The rows of a group lie close to one hidden flat surface of 5 dimensions, which passes through zero. Surfaces can cross.
Known rows, each followed by its group:
[ -1  31  11 -10  59   5   7  -8   0] : Z546
[-21 -13   5  17  31 -20  -6  10  -4] : Z492
[ 26  -3 -38 -12   8  -8 -21 -20  10] : Z832
[  4  -3  33 -11 -20  -3  10  10   3] : Z492
[-14  12  32   7  -7   9  16  21 -18] : Z478
[-13 -26 -14  17   0 -37  -7  16 -21] : Z492
[ -5 -19 -27   7  -6 -33  -7   6 -21] : Z492
[-13  17 -13   6  16   3   2   0 -20] : Z832
[  0 -10  -9  12 -19  11  -7   5   0] : Z832
[ 18  -1  16 -10  29 -26  -9   1  -2] : Z478
[-28  22  -3  -5  -3 -15  21   3 -35] : Z478
[  0  27  11 -28   8 -27  13  -7 -32] : Z492
[-16  14  -3  13  16   2 -28  -9 -10] : Z546
[  1   2  -1   1  14  -4 -15 -11   8] : Z546
[-11   9 -14  20   0  15  -4  10 -19] : Z478
[ -1  13 -16  12  -9  15 -11   2 -18] : Z832
[ 17 -18 -32   4   6  -8 -18  -6  10] : Z478
[  2   5 -39   9  31 -22 -17  -3 -24] : Z478
[ -3  30  14 -14 -12   8  16   1 -26] : Z492
[ 5  5 19 -8  5 10  8  0 11] : Z832
[ 12 -15   1 -21 -10 -33   8  -4   5] : Z546
[ 1 -1 24 -7 -3  2 10  4 11] : Z832
[-15  19  19  -9   5 -17   9   5 -30] : Z546
[  3 -17  16  -7 -27 -15 -12  -2   8] : Z546

New rows. What belongs after each?
[ -7  16 -22  10  13  10  17   6 -19] : Z546
[  7  -2 -13 -10 -17 -19   1  -2 -14] : Z492
[ 19  -8 -13   9 -37  12 -26  -2  -4] : Z832
[  7 -12  35  -8 -13  -5 -22  -8  26] : Z546
[ 32 -20   8  -3  21  -6 -21  -3  31] : Z478
[ 15  14  38 -14  -6  17   3   0   6] : Z832
[ 15 -11   1   6   4   3 -10   6   9] : Z478
[-21   9  23  18 -22  24 -12  13 -13] : Z546
[-12  24  25   6  -9  23  14  13 -20] : Z492
[-14  12  22  -2  22   8  22   4   2] : Z832
[  0  21  13  -9  45  -2  -4 -10   3] : Z546
[ 11 -16  44  -5  -6 -12   8  19   5] : Z478
[ -5  17 -39  -8  28 -18 -10 -20 -15] : Z478
[  6   1 -28  -8  13 -20   7  -7 -10] : Z546
[ 10  -3 -23  11  19   0 -18   0  -3] : Z478
[-8 22 18 13 25 30 -4  3  6] : Z546
[ 16   1   5  -3 -25   5 -17   1  -7] : Z832
[-17  -5 -23  18  13  22  13   3  14] : Z832
[ 23 -26 -24  -5  -7  -1   1  -7  32] : Z546
[-13  -4   8   7 -34  -8  -9   6 -18] : Z546
[-17  -4  -3   9 -19 -18 -43  -9 -13] : Z546
[-11  11  -5  14   3   9  -7   4 -16] : Z546
[-3 16 18 -4 16  5 20  7 -6] : Z546
[ 0 11 12  2 14 34 17  3 19] : Z832
[ 11 -14  19  17 -21  33  -5  13  22] : Z478
[  0   0  -4  15 -29  39  -1   7   8] : Z492
[-17 -23  -6   5 -15 -50  -8   5 -22] : Z832
[-16 -20 -33  10  12 -16   6  -5   6] : Z832
[ 14 -18  14 -20 -37 -27  10   4  -5] : Z492
[-28   5   5   8  26   1  23   7  -2] : Z832
[ -4 -12 -29   4  -6 -25 -14  -3 -16] : Z832
[ 17  31  -4 -14  20   8  -6 -12  -8] : Z832
[  4 -15   5  11 -15  17 -18  -2  24] : Z546
[-20 -18 -17  26  -5  16   8  10   7] : Z832
[-21 -27 -50  20  12 -15   3  -3   9] : Z832
[ 12  21  14 -16  -1 -14 -10  -2 -22] : Z832
[ -8   8 -36  15 -11   6  -5   2 -24] : Z492
[ -3 -36  -2  18  -5 -17 -10  12  14] : Z492
[-7  9 24 -4 -5  4  9  5 -3] : Z478
[ -7   5 -20   4 -12  26  -6 -13  15] : Z478
[-8 12 -4  0 25 -1 11 -3 -1] : Z832
[ 29 -10   0 -18 -17 -14 -18 -10  10] : Z832
[ 23  13   9 -22  -1  -7 -12 -10  -4] : Z832
[-28  21  19   5  -1 -14 -20   0 -35] : Z546
[ -1  19 -11  -4  15  -8  -5  -7 -20] : Z832
[-11 -18   5  23  11  11  -8  10  15] : Z492
[  1 -20  -8  -5 -39 -27  -1   1  -7] : Z546
[ -8  -3  -5  12 -19   6 -12   3  -9] : Z546
[ 14 -14 -30  13  -6  30   9   4  22] : Z546
[ 18  -9 -28  -2  11   4 -21 -20  23] : Z478
[ 25 -10  16 -21   7   9   8 -12  45] : Z832
[ -8   1 -29   2   6 -25 -31 -16 -16] : Z546
[-20   4   5  25  -4  13   1  18 -17] : Z492
[-18   0  12   4 -20 -18 -34  -6 -16] : Z546
[ -2 -10   3  -3  18 -22  -3  -3   7] : Z492
[ 18   4 -18 -10  27   7  40   5   5] : Z546
[ 31  -6  25 -22 -18  -3  -9  -8  18] : Z832
[-16 -11 -21  -2 -44   5  16  -6   2] : Z478
[ 22 -13 -23 -12  11  -5  19  -4  17] : Z546
[  1  -3 -18  -1  11  -3   0  -5   6] : Z832
[ -4   1   7  13  -5  24 -11   2   6] : Z546
[  7  -5 -34   8   7   7  -3  -7   7] : Z546
[ 24  19  43 -21  -6   9  -2  -1   3] : Z832
[ -7  -2  -2  -2 -22 -14   2   6 -19] : Z546
